The first 6 rows are patterns. Each new row is the sum of 2 different patterns, raised or lowered, with some noise. Before adding, each is slid sideways (what falls off one end comes back at the other), maybe read backwards, and multiplied by a number that may be negative. Names go in the order of the patterns.
Known rows, each followed by the names of its patterns:
[ -7  21  -8  -6  17  29 -39 -28  17  11   8   0 -28  -1  26  39  10  -9
  -1  -8  10  -3  13 -11   0  16 -12   2 -14  12   9  -8 -40  -3 -31 -17
  14 -15   4   4  -6  -9] | j753
[-17  -3  24   1  40 -11  -1  15   6 -36 -17   9  -7  -7  -6  -3   4  -7
  10  -4   4   3  -9   1  -3 -20  20   5   5  15 -25 -26  13  -5   3  10
 -10  -2   7   0  -6 -20] | j171
[ -8  21   6  -2   0  -3  10 -20  -5  -9 -20  -4   4  -2  -8  14  -6  -3
  -9   3 -40  -2 -16  30 -14   8   3  -7 -11  12 -10  18   0  32  10   5
   3  11  -8  -1   4   2] | j706
[ -6  -6   9  -4  10   3 -11  -1  -7 -11 -36  -2   3   3  10  15   2  -8
 -11 -14  -7   9  -2  24  -1  13   1  -8 -11  -6  -8   7  10  -4  -1  35
 -15   2   6  16 -40  -7] | j78
[  1  -4   1   3   3  -1  25  21  16 -13   3   5  -3  26   4 -40  10  14
  40  -5  -1  15  15  15   2   2   1   4 -16  12   2 -23  19   4  -7   4
 -27 -16  12  -3  -4 -15] | j907
[ -5  12  11  29   1  12  -1   6   3   1  40 -18  -8   3 -21   2  -1  12
  12  -1 -23   0   3  34 -10  -9 -40   0 -11   4   2  -4  30  13 -37  -1
  -3  -7 -17   9   0 -13] | j300

New rows. What belongs after each?
[ -4 -33 -10  27  24   7 -16  -9 -23  -1   1  -9 -46  -2  20 -17 -14  13
   7  27 -23 -60 -30 -40 -24  16 -25  -9   2 -10 -16  -7  -4 -38   0  15
  27 -31 -49  10   6  -7] | j753 j171
[ -1 -19 -25   6 -28 -50 -11 -12 -30  -8  -4 -13 -23 -15  -5  -2   5 -19
   3  -7 -15  -1 -20  32 -38 -30 -22 -44 -13  -5   1  -1 -19 -38 -36 -15
  12 -27 -30 -50  -6 -23] | j78 j300
[  9   9  11  11  -6  26  48  -6  17 -17 -40  20   1  21  27  -6 -20  14
  11  32 -32 -10 -35  28  -6  53  -6   4  54  23 -64  -9  12  -4 -17  11
   2   1  -7  30  14  42] | j171 j300
[51 20 37 41 17 45 30  0  7 39 61 33 33 55 47 40 24 22 24 42 17 58 31 23
 45 25 21 33  7 26 51 30 24 52 20 36 35 49 -3 23 47 39] | j78 j907
[20 32 14 20 43 40 21 19 22 14 26 47 29 20  4 27 15 12 36 -1  2 56 17 23
 27 19 18 13 19 21 33 20 42  4 -5 50  5 25 -2 29 37 12] | j753 j907
[ 11  21  17  17  32  19   8  39  43   8 -34  12  28   2  12  11  28  29
  30   7   7  10  23  17  -1   3   3   5  24  13  10   2 -12   2   9  17
  -2   3  19 -20   2   4] | j907 j300
[-35 -13 -24 -25 -16 -24 -15 -17 -24 -10 -11 -24   0 -60 -36 -16   5 -19
  -4 -21 -24 -13   1 -30 -17 -26   7  10  -7  12 -11 -18  -9 -13 -35 -27
   4 -18 -21 -18 -21  -5] | j171 j706
[-16  -5 -18  -1 -37 -28 -31 -19 -20 -20  12 -12  -9  24 -25 -18  -8   2
 -72 -19 -19 -16 -10  19  -5  -2 -62  -8 -32 -27 -34  -6 -26  -7 -22  -7
 -41 -37 -33 -30 -39   1] | j706 j78
[-10  19 -16  23 -17   0 -18   5 -11 -19   2  -7 -19  -9 -37  -8  -7  29
  -8   1 -22 -11   9   6 -14  13 -11   4  -2 -34   9   8  -8   2   6  -1
   0  19   5   8 -20 -29] | j171 j300
[  7   0  13  17  21  -2  16  -1  -2  -3  -5   6   7  17  -1   1  26  -8
   8   1  -3 -35   4  -7 -10  38   4  33   3 -20  -9  -7  -9 -28  -4   2
  15  14  17   8 -18 -25] | j171 j78
[  2  30  11  24   0  16  23  21  15  54  -7  46  26  54   8  24  18  38
  23  26  22  48  13  40  34  45   0   5  15  14  36  16  14  34  10  15
  18  20 -21  15  24  14] | j706 j78
[-40  16 -81 -34 -16 -33 -78 -40 -20 -31 -25 -42 -48 -27 -61 -21 -47 -18
 -23 -33 -25 -39 -62 -30 -31 -35 -18 -21 -49 -15 -31 -20 -29 -52 -31 -41
 -25 -34 -45  -6 -53 -18] | j171 j78
[16 21 26 44 10 32  8 44 16 31 38 24 23 44  3 64 15 51 33 46  8 31 20 25
 28 26 33 46 35 31 32 23 11 24 25 28 16 43 36 31 16 29] | j706 j78
[ 8 19 19 37 30 31 38 33 28 17  4  6 42 35 27 53 -5 21 25 24 40 34 18 50
 28 42 36 50 22  2 41 17 -2 44 42 54 25 75  6 49 31 30] | j171 j300
[-26  15  -2   1  33   2  16  19 -16  22  10  43   1  30  31  41 -10   0
  23  17  17  13  -7  21  40  63  22  15   9  -1  16   7  27  16  23  37
   9  19 -18  22  22   9] | j753 j78
[ -1   2  13  13  -2   5  11  -2  12  17  17   4  28  19  43 -24  26  -1
  -9  30  16 -10  26 -10   6 -22  -6 -11  -7  -9  16  13 -19  -1   6  19
  -3  -7   7   5  -2  37] | j706 j907
[ -9  -4 -13  -5  -8 -47 -16 -14  -4 -33  13 -14 -16 -21 -25 -14  -2 -12
   5  -8 -10  -7 -21 -19 -32 -26 -13 -39 -10  -8  -2   0 -18 -36 -18 -45
  22 -14 -24 -56  18 -22] | j78 j300
[ 29  23   1  25  -3   4  24  26  34  24  23  52  18  31  25  55   9   7
  36  31  32  63  19  71  23  42 -12  19  33  51  19  43   3  22  -9  47
  16  28  39   4  22  25] | j706 j300
[ -4  -3  20 -15   9  14   0  12  -1 -14 -21  14  -2   8 -15   1  23 -14
  12  -6   5  -6   7  -5 -21 -14  20  22   9 -14   1 -24  12  24 -15 -14
  18 -11 -14 -23   7  -5] | j753 j706
[16 16 20 33 29  6 33 11 25 27 46 27 36 34 37 25 24 19 53 39 45  5 32 52
 14 32 30 10 26 22 38 29 23 29 31 15 25 10 19 -3 34 -2] | j706 j907
[ -6  -1   0 -30 -16  -6  16 -36 -23 -20 -32 -14  -4   9 -31 -14  -1 -21
 -14 -31  -5 -13 -22 -54 -20 -39 -32  -2 -18 -29 -12 -30 -30 -10  20 -25
 -18  -3   7 -44 -38  -3] | j753 j171
[ 20  35  -2  72  28  13 -26  19   0  39  14  39  22  22  25  27  -3  24
  18   7  39  25  28  15  41  74   9  12  35  35 -19  28   6  33  50  68
  25  37   9  34  23   7] | j171 j706
[ -3   4  -7   0 -11   5 -17  -9  -7  -3 -23 -17 -12  -2 -27  10   3 -12
  -9  -7 -24  -9 -13  -9 -14 -16  -1 -12 -27 -13 -15 -18   0   2 -19 -11
  21 -20  -7  -8  11 -34] | j706 j78
[ -40  -48  -40  -46  -59  -33  -75  -26  -59  -62  -59  -19  -67  -61
  -47  -50  -94  -46  -27  -61  -53  -38  -68  -39  -91  -57  -74  -26
  -57  -59  -73  -43  -31  -42  -51  -56 -104  -60  -72  -73  -23  -50] | j78 j300
[  4  -8  -9  54  10 -10  30  15  43  33  11 -27 -15  15  29  11   9  11
  17  29  29  14  13  40   9  16  20   3   3  28  12 -10  22   4  19  24
   8  -1  15  12  19  23] | j907 j300
[  8 -16  14  17   7  17   3  18 -18  29  50   1  36   9 -13  14   9  -6
  25 -15   2  10  -8   0 -14  -1   6  12 -38 -30 -26  37  20 -18   3 -10
 -12  33  21 -38 -29   7] | j753 j907
[ -1 -28   7  10 -18 -19 -16 -19 -10  -4 -21 -11  -8   8  15 -14 -26  -3
 -41  -6   0 -21 -14  24  24 -19   7 -12   4 -10 -18   1 -11 -19   9 -19
   3 -31   1   1 -24 -16] | j171 j706
[  6 -17  10  40 -41 -21  18   8  28  11 -28   4  21  38   7  -5   0  -7
   5   0  -9 -30  -7  25  -8  -6  -8  -6  -6  26 -35  -7 -56  -4  12 -24
  -6  -4  -5  -5  -3  14] | j753 j907
[  6  -2  17   2  -5 -14   1  23 -11  -3  -5 -26  20   7 -32   8 -17 -19
  17   8 -33 -14 -24 -14   7 -42 -23 -13  36  12 -16  -4 -28  -4 -24 -18
 -25 -43  -8  14   7 -16] | j171 j907
[-73 -43 -59  -7 -22 -57 -47 -47 -63 -12 -47 -49 -12 -90 -47 -49 -53 -54
 -69 -57 -75 -51 -90 -55 -44 -11 -56 -57 -34 -45 -53  -4 -68 -93 -77 -47
 -53 -39 -46  -8 -38 -22] | j907 j300
[  0   6 -37 -15  11   7   9 -33  -9 -28 -16   8   0 -37  -1  -8  46  -5
 -11   5  35  -6 -28   1  -8  -2 -12   8  30 -29  14 -23 -17  -3 -17 -21
  -5 -15 -12 -23  12  -9] | j907 j300
[ -3 -10  -7  19 -59 -18  -8  12  -6   0  -3 -49 -16 -24 -14   0  -5 -19
 -15   0  -7 -26  -3  -4 -26 -19 -23 -19   0   5  24 -21 -28 -50 -15 -11
  13 -18 -17 -30  -3 -17] | j753 j300
[ 15  14  -2   7   1  -3 -31   2   0  13  10  -4  18  -4 -17  -8 -27  -5
   7  16  -2   6   2  -8  -6  -1   1   5  28  12  13  24 -12   7   2  34
 -30 -35   9   7  36  -1] | j78 j907
[-20   2  38  49  10  -2  11   0  30  49 -13 -13  43  51 -20  17  17  -1
  33  19  31   6  22  43  15  39  23   2   4  30  16  33  -9  23  67  -8
   4   6  31 -25  20 -19] | j753 j171
[ -5  44  28 -23  -2  35  14  16  12 -10   2  14  18  15 -12   9  -3  13
   1  -8   9  14  16  17   6  -7   2  10   6 -11   6 -20 -27  27   5  36
   7  10   3   2  27 -21] | j753 j300
[ 21 -10  -1   6   6  17  -7  32   9  16  22   9  10   5   2  17  17  15
  33  -9  19  21  15  -1  26   3   5  27  18   1   1 -16   7   8   0  34
  -3   3  32  16 -21  -2] | j171 j706
[-25   7 -23 -11  -2  -6 -30  -2 -32  -8 -29   6   8 -17  -4 -49 -17  15
 -16  -8   3 -21 -25 -27 -11  -1 -22 -30 -35  -3 -41  11 -26  36 -23 -33
  -9 -45 -27  31 -25 -23] | j907 j300
[-20  -5   2  -1  -6  15   3   3  13 -20 -32  25  22  -1  19 -20 -20  10
  -3  -3  15 -10   9 -10   4  -8 -18 -17  -5   7 -38 -39  -2  37  -3 -26
  42  -7  22  11 -24 -32] | j171 j907
[ 27  26  45 -13  41  36  26  39  36  27  37  42  14  20  28  14  26  53
  34  50  14  46  20  16  23  30  16  34  40  38   2  18  31  26   3  36
  17  34  32  39  42   9] | j706 j78
[  8  -2  30  -2 -17  33 -10 -20 -23  10 -38 -19 -25   9  23  39   2   6
 -15   2  12  -7  25 -16 -21  26   5 -18 -12   9 -15  15 -21  -7  10  25
 -20 -12 -55   2 -25   7] | j171 j300
[ -8  -9   7  23   8  19  -7  23 -26  12  12  52   4  18 -11  20  -1  40
  14  10   7  20  20  -7  18  21  12   8   8  10 -15   7  19  12 -10   6
 -23  -3  -4  -1 -29   5] | j706 j300
[ -2   5  -2  -2   0  10  12  -1 -16   1  -3  -6  31 -22 -37  -4  -7  51
  18 -17  11   3  -5   3   1 -12  -3  -7  18  10 -23 -18  -4 -50   9 -19
 -26   0  28   6 -21   0] | j171 j907
[-29 -37 -23   5 -19 -21 -20 -40 -35 -43 -26 -15 -53 -30 -27  35 -23 -45
 -31 -39 -40 -16 -32 -35 -35 -19 -34 -29 -43 -23 -39 -12 -21 -15 -30 -15
 -11 -43 -19 -29 -65   7] | j78 j907
[-26 -27 -40 -18 -24 -32 -54 -33 -48  -2  16 -38 -34 -14 -30  -4 -20  10
 -28 -60 -22 -20 -32  -8 -24  20 -12  -8 -49 -34 -11  29 -25 -45 -36 -17
 -56  -6 -43 -13   9 -50] | j171 j300
